There are 9 hidden switches. A switch that is on adds its own fixed numbers to the row, and there is some noise. The rows also spread widely along 12 directions, which tell nothing about the answers.
Some rows, each with its switches (1 for on, 0 for off) after it:
[ 34  20  -9  30  18  38  16  33  -2 -34 -17  -8  -2 -37   5  73 -16   9
  39 -12  37  28  17  21   7 -19  60 -10   6   0  66  24 -18 -18  -2  29
  -1  -6  28 -24 -16] | 1 1 0 0 1 0 0 0 1
[-22 -48 -10  33  39 -14   3  21  -1  15   4 -27  49 -66 -18   1 -33 -42
 -58 -53  14 -35   8  16   5 -44  49  -9 -27 -40  -7  12  27  28  23   8
  -6 -14  -3  34  22] | 1 0 0 0 1 0 1 0 0
[-21  14 -22 -30  23  25   1  28  10 -24 -34 -14   0 -16 -70 -16  12 -19
  -2 -47 -11 -43   1  -1  20  35  14  26  -3 -44  12  23  -9 -21  13  23
  16   5  24  25  53] | 0 0 0 0 1 0 0 0 0
[-27 -23 -11  -3  -9  12  45  18  -3  -2   7   1  67 -38 -77  -1  49  -2
 -14 -39   7 -36  -1   0  23   6  11 -17 -13 -18  21  40 -15 -27  30  52
 -36   8  -3  -2  39] | 1 0 1 1 1 0 1 1 0
[-12   0 -45  19  -5  25 -14  21  31 -13 -17  -6  11  14   4  -1 -32   7
  21  25 -21  -9  15   3  22  14  15  -5 -46   5 -57  27 -41 -10  -4 -56
  42 -10  16   1  45] | 1 0 1 0 0 0 1 0 1
[ 20  22  -3  31  39  17  37 -11  27  38  17  40   5   8  -8  32  -6  55
  14  54  17   7   2   4  23 -23  -2   9  23  78 -10  35 -46 -20   6   0
 -12   8  -6 -11  17] | 1 0 0 1 0 0 0 0 1
[  5  13 -35  37 -43   9  13  22 -12 -10  -3  32  22  44  25  31 -30  11
  -2  36   9  29  36   6  18   1 -18 -18  15  14 -21   6 -16 -18 -17 -16
 -33  20   3 -45 -36] | 0 0 1 1 1 0 1 0 0
[-14   4 -12 -33  -1  33 -40 -26  42  -1 -30 -20  39 -44 -62 -36 -10 -19
   5 -49 -20 -17  -7 -19 -12   1  23   2 -23 -30  35  19 -42  10 -19  28
  12   6  25   8  94] | 0 0 0 1 0 0 1 0 1
[-16 -16  -4  27  53  16  17  30  -8  23  23   9  14  33  18  17 -51  -6
 -32  -7  20 -30  36  39  30 -18   2   7   8 -12 -71  36  -5  20  29 -14
 -20   4   9  35 -11] | 1 0 1 1 0 0 0 0 1
[ 21  24 -51 -17 -34  24  10 -10  -5 -34 -17   9  18   6  -6 -13  16  -3
  36  -1  25  17  19  30  25   4   9 -21 -15 -14 -14 -12 -60 -31 -25 -21
  24   7   1 -30  11] | 1 1 0 0 1 0 0 0 1
[ 37  21  35 -23  54  53  16   5 -14 -19 -18  -8  -6 -42  -5  38 -11  -5
  34 -46  63 -14  28  46 -22 -40  56 -16  13 -19  30  36 -43 -19   5  39
   5 -23  35  19   0] | 1 0 1 1 1 0 0 0 1
[-21 -37  -8  30  32   8  -6 -24   9  24   8   7  41 -14  13 -11 -44 -27
 -69 -16  35 -26  32  26  -6 -61   7  -9  -4 -17 -56   9 -27  25   2 -33
 -11   8 -25  26   4] | 1 1 0 1 1 1 0 0 0
[ 18 -10   7 -33  24 -34  32  21 -54   1  32 -32  60 -22  16 -12  20 -28
  13 -43  29 -25 -15  50  29  10  26 -50 -24 -34 -39  11  16  -4  24  19
  -6 -52   4  27 -10] | 0 0 1 1 0 1 1 0 0
[ 52  58 -16 -13  42  -3  28  10 -29  10  -3  22   5  24  35   9 -28   4
  31  21  55  12  16  59  24 -15  16 -19  25  24 -40  -1 -32 -19 -16 -17
  15 -24   9  -7 -15] | 0 0 1 1 1 0 1 0 0
[ -2 -22  13   8  11   9  47 -14 -25 -18  -7  14  41   0   7  25  20  -7
 -32   6  49 -18  19  23  -2 -24  -5 -37  -5 -10 -19  27 -39 -58  11   2
 -40 -17 -38  -6 -36] | 1 1 0 1 0 1 0 0 1
[ -4   6 -28   7  -8  -4  21  15 -27  19  10  35  42  37  -8  -5 -31  -5
 -16   4   8 -18  22  24  43 -12 -34  -9  20  -3 -66  20 -13   1   0   3
 -33  19  12  -7   8] | 1 0 1 0 1 0 1 0 0
[-30 -28 -13  56 -11  39 -30  23  46 -26   0 -25  26  16  40  34 -65  -1
 -16   4 -19  17  30 -18 -18  10  15  -3 -34 -17   5  42 -13  26   9 -12
 -13   6   9  -8   3] | 1 0 1 0 0 0 1 0 1
[ -1 -52  22  32 -54  35 -10 -40 -11   4  28  -3  38 -25  39  30 -22   5
 -14 -16   9  18  32  -1 -38 -57   8 -37 -23 -17  -4   6 -21  30   6  -2
 -23   5   5 -18 -32] | 1 1 0 0 0 0 1 0 1
[  0   9 -33 -14 -62  56 -23 -33  -8 -13 -43  34  29   8 -31  -6 -17  -5
   3 -15   9   1  44  -1  -4 -28 -18 -21  -1 -32 -20   2 -70 -28 -40 -13
 -14  37  26 -33  22] | 0 1 0 1 1 1 1 0 1
[ 37  64   4 -47  43  33  20   8 -11  26  31  10   2  13 -21   1   3  41
  80 -19  16  -9  -3  41  36   8  12  11  25  23 -22  39 -43  23  19  35
  37   3  61  15  47] | 1 1 0 1 1 0 1 0 0
[  8  -3  60  -5 -33  29 -35 -23 -14  -3  10  -8 -13 -30  19  47 -23  34
  58  12 -18  -8 -20 -25 -24 -46   2 -25  -7  32 -21  57 -37  12 -22   2
   7 -21  56   2   5] | 0 1 0 1 1 0 0 0 0
[  8   7 -35  40  22  13 -11  20  40  -4 -13 -12   1 -24  23  19 -34   9
  10  21   5  22  10   4  -1 -11  50   0 -26  20  12   4 -14   4  -5 -35
  37 -14   3  -8  21] | 1 0 0 0 0 0 1 0 0
[ 27  21  20  16  58  71  28 -13  26  35  -2  36 -16 -12 -18  42 -19  53
  25  13  36 -14  37  20 -19 -44  26  16  20  47  -6  51 -73 -14  22   2
  21   4  28  16  30] | 1 0 1 1 1 0 1 0 1
[-17 -18 -43 -24 -56 -12  32  14 -44  -4 -11  17  39 -13 -62 -28  52 -10
   4 -11 -11 -39   7   7  42  10  -8 -33 -30 -27 -60  -4 -14 -55   4 -24
   0  -7   2  -8  27] | 0 0 1 1 0 0 1 0 0
[-31 -49  15  21  21  55   5  -6  52   3  42 -52  30 -50 -12   9  22  26
  15 -35 -14 -26  -2  -1 -21   8  55   3 -68  -8   0  53 -39  36  56  -7
  55 -15  11  42  51] | 1 1 0 1 1 0 1 1 1
[-23 -22  27  31  40  -3  20 -14  39 -19   0 -16  79  -8  17  25 -17  -9
 -40  19  10 -17 -18 -14 -18   5  -7 -27 -23  20  12  70 -36 -30  14  30
 -48 -34 -47   5  20] | 1 0 1 0 1 1 1 0 1
[ 17  25   5 -42 -13  -6   4  -1 -39 -10  -6   1  46  -8 -23   5   0  -2
  59  -1  -9 -22 -32   9  44   1 -10 -33  -9   7 -45  45 -41 -24 -18  19
   2 -30  36  -3  48] | 0 1 1 0 1 0 1 0 1

New rows. What belongs after each?
[-25  -6 -51 -33 -12  32  26  22 -22 -17  -9   6  22  58 -17 -46  19 -22
 -29 -46  15 -36  55  43  20  44 -24  -1 -16 -81 -64  -9 -18 -21  38 -17
   6  24   0  17  -7] | 1 0 0 0 0 1 1 0 0
[-22  15 -30   7  29  -5   4   9  31  13  11   7  48  32 -11 -23 -26   4
 -17  12  -8 -23  -3   6  35  19 -22   3  -7  16 -55  38 -30   3   6  -7
  -6   8  -4  11  48] | 1 0 0 1 1 1 1 0 0
[  5 -12 -46  30 -33  52 -27  11   9 -20 -41  -3 -28 -24   7  20 -21   4
  20  -1   9   2  47  14  -7 -32  51 -19 -45 -20 -36  -7 -47 -31 -29 -84
  55   4  29  -4  -2] | 0 0 0 1 1 1 0 0 1
[ 22  33  -9 -39  24  15  23   7  -8   6  22 -16  15 -15 -25 -11  33  20
  58 -27   7 -12 -12  30  26  28  30  -1  -9   2  -9  16 -27   5  22  12
  49 -18  29  17  42] | 0 1 0 1 1 0 1 0 0
[-12  18 -23  31  50  21  15  41  14 -11 -31  15   2  -9 -41  39 -24   2
 -16   3  17 -19  14   4  31 -11  23  20  18   7  10  45 -20 -27   7   9
 -11  12  13   0  26] | 1 1 0 1 1 0 0 0 0
[-11 -23 -23 -32 -35  14 -17 -20 -25  16  44 -19  60  21  11 -49 -18 -23
   6 -52 -13 -21  21  36  25   4 -14 -18 -32 -59 -93  -5 -22  59  11 -19
  24   7  23  25  29] | 0 1 1 0 1 0 1 0 1
[-26 -58  -1  24 -64  -4  16  -1 -15 -28  28 -23  73 -32   7  12  24 -11
 -10 -16  -1  -5   5  -4  -4  -5   9 -53 -46 -25  -9  22  -9  -2  16   4
 -22 -15 -17 -21 -11] | 1 1 1 1 1 0 1 0 0
[  4  31 -65  18  35 -15   8  42  11 -23  -7 -16  54  26  15   2 -40 -25
   7   7  13  14   2  34  61  36  24 -12 -16  -9 -23  15 -19  -4 -12 -19
  13 -13  -4 -13  28] | 0 1 1 1 1 0 1 0 1
[  7  11 -27 -22 -11  35   8  12 -36  34  42  17  10  35  -8 -17 -15  13
  22 -43   3 -18  40  48  38  -5 -12  11  11 -33 -80   1 -13  52  33  -4
  26  34  55  22  12] | 1 1 0 0 1 0 1 0 0
[ 18  35 -13 -30 -31  30 -11  17 -28 -27   6  -6 -11  54  45  -3 -23   7
  54  -7   6   9  26  37  12  22 -10 -19  -8 -25 -58  11 -31  10  -5 -16
  27   1  49  -3 -22] | 1 0 0 0 1 0 1 0 0
[ -3 -27   5 -12  32  19  31 -27  -8   2  -7   0   5 -17  -3 -17  17 -15
 -32 -12  38 -43  23  35 -16 -29  16 -12 -27 -19 -54   3 -40 -33  23 -39
  23 -27 -28  37  -3] | 1 0 0 0 0 0 0 0 1
[  5  -4 -18  13 -26 -32  23 -29  11 -25 -23  10  31   1  25  -5  23  -2
 -10  70  11   7 -18 -10  -4  -3 -15 -37 -23  44 -27  -4 -42 -68 -34 -52
  -7 -43 -64 -34  -8] | 0 0 1 0 0 0 0 0 0
[ -3  -9  18  -5 -15  46 -49 -48  25  28  13   3  22 -13   8 -15 -54  12
   8 -18  -5  -8  20  -3 -27 -54   3 -13 -15   3 -43  31 -61  49 -21 -11
  14  14  40  16  47] | 1 0 0 1 1 0 1 0 1
[ 14  -6  43 -41 -31  32   6 -24 -70   6  18  12  30   1   0  16  -7  -4
  16 -48  23 -19  21  26  -5 -38 -15 -32  15 -38 -37  25 -28   7   7  37
 -31   4  46   6 -23] | 0 1 0 1 1 0 1 0 1
[ 25  23  -7   6  50 -42   0  28  -6 -23 -11 -30  13 -28  40  12 -27 -23
  28  20  24   4 -34  29  28 -12  48 -30 -21  21 -14  16   1 -13 -22 -15
  19 -62  -4   6   4] | 1 0 0 0 0 0 0 0 0
[-27  -3 -51  38  38  22 -13  40  60 -30  17 -48  23  24  28  -7 -39 -17
 -18 -18  -1  13  24  22  15  48  40  15 -33 -27   2  16  -9  37  19 -20
  26  11  -8  16  16] | 1 0 0 1 1 0 0 0 1
[ -5   1  36 -28  36 -26   9 -39  -2  14   7   4  88 -26 -23 -18 -19 -26
 -21 -11  15 -34 -37   0   6 -32 -20 -22  15  12 -10  54 -34   6  -8  61
 -48 -28 -16   8  59] | 1 1 1 0 1 0 1 0 0
[ 16  13 -59  20 -26  19 -32  11 -15  18 -32  31  20  -1  -1   2 -67  -7
  12   8   8   2  42  25  36 -56  16 -27 -11  -7 -76  -2 -44  -9 -53 -55
  12  17  44 -17  29] | 0 0 1 1 1 1 1 0 1
[ 14  -4 -31  -1   3  65 -20 -15  16  12 -42  25 -24 -34 -24 -10 -20   4
   2 -18  28 -21  57  25 -20 -60  35   4  -9 -19 -33  -7 -59 -15 -14 -53
  44  11  27  12  34] | 1 0 1 0 0 1 0 0 0
[ 26  30 -29   4 -10  45 -38 -39  58  23 -19  12   4 -19  -1 -14 -29  32
  31  15  -4  24  12 -10 -23 -24  17   9  -6  33  10  -2 -63  19 -36 -25
  44  17  24 -15  60] | 0 0 0 0 1 1 1 0 0
[-13 -40 -25  41  -6  28   1 -19  14  60  38  23  51  -1  11 -16 -41   7
 -50 -14  25 -11  54  30   0 -67   1 -12  -6  -3 -70   4 -28  49  13 -33
  -8  32  -1  13  11] | 1 0 1 1 1 1 1 1 0
[ -9 -33  23  12   1  30 -30 -43  19   1  -1 -12  39 -39   8   6 -34  -9
 -12 -17  16 -17  10   2 -24 -59  18 -28 -24  -6 -23  38 -54  14 -18 -11
  -3  -5   4  11  26] | 1 1 0 1 1 1 0 0 1
[-18 -14  51  -7  32  38   4 -20   4 -12  10  -8  31  40  41  16 -39  -7
 -33 -18  19 -27  22  12 -37  -2 -29 -11  -4 -28 -35  63 -40   5  29  23
 -36  -7  -1  31 -19] | 1 0 0 0 1 1 1 0 1
[  9 -11   7  -9  35  33  16  -8  36  20  69 -45  31 -40  -7 -16  27  18
  32 -62  12   1   4  33  -4  18  53   7 -23 -12  29  14 -16  61  50  39
  36   1  13  36  35] | 1 0 0 1 1 0 0 0 1
[-20   3 -20  21  34  20  -1   4  35   4 -31  10  53  -6 -46  19 -28  -2
 -32  -2 -13 -13  -5 -26  20   5  -6  15   5   1  29  45 -24 -18   5  29
 -34  12  -4  -7  58] | 0 1 0 0 0 1 1 0 1
[-26  30 -24  16 102   1   1  40  59 -23  -3 -37  24  46  27 -10 -54 -18
 -27   5  10 -15  -1  22  15  58  16  28 -12  -4 -16  49 -16  18  26  -8
  20 -17 -19  36  35] | 1 0 0 1 1 0 1 0 0
[ -1   8 -32  17  -5  10   1  12  16  18  36  -5  42 -12 -28   3  -9   7
   2 -33  -4  21   6   3  32   8  14  14  20  -6  39   1   8  48   7  43
 -18  37  14 -17  26] | 0 1 0 1 1 0 0 0 0
[ 20   0  -1   5  45  46   8  -1  34  -3  50 -43   0  14  71  -7 -18  -1
  -5 -50  47  28  47  58 -37  19  45  17  -4 -35  22 -19  -6  70  45   3
  38   3  -9  29 -37] | 1 0 0 0 1 0 0 0 0
[ 16  19 -53 -22 -74  11 -16   7 -29  18   3  16  29  -5 -37 -18   4  14
  63 -15 -25  13   2   9  59  -6  -1 -25 -16  -9 -40  -8 -21   9 -32  -4
  14  24  63 -29  45] | 0 0 0 0 0 0 1 1 1
[-23 -43 -30  31 -41  33 -25 -28  38 -15  -6 -15  56 -18  14 -14 -27 -21
 -42 -26   4  10  36  -3 -31 -20  13 -24 -43 -39   0  -1 -35  13  -8 -19
  -7  18 -18 -11  12] | 1 0 0 0 1 1 1 0 1
[ 26  12 -43   8 -30  59  15  -1   2  36  26  30  -8  -5 -16  -2   6  40
  30 -26  22  19  61  35   5 -24  28   6   9  -4 -11 -24 -30  27  14 -14
  35  47  40 -10   5] | 1 0 0 1 1 0 1 0 0
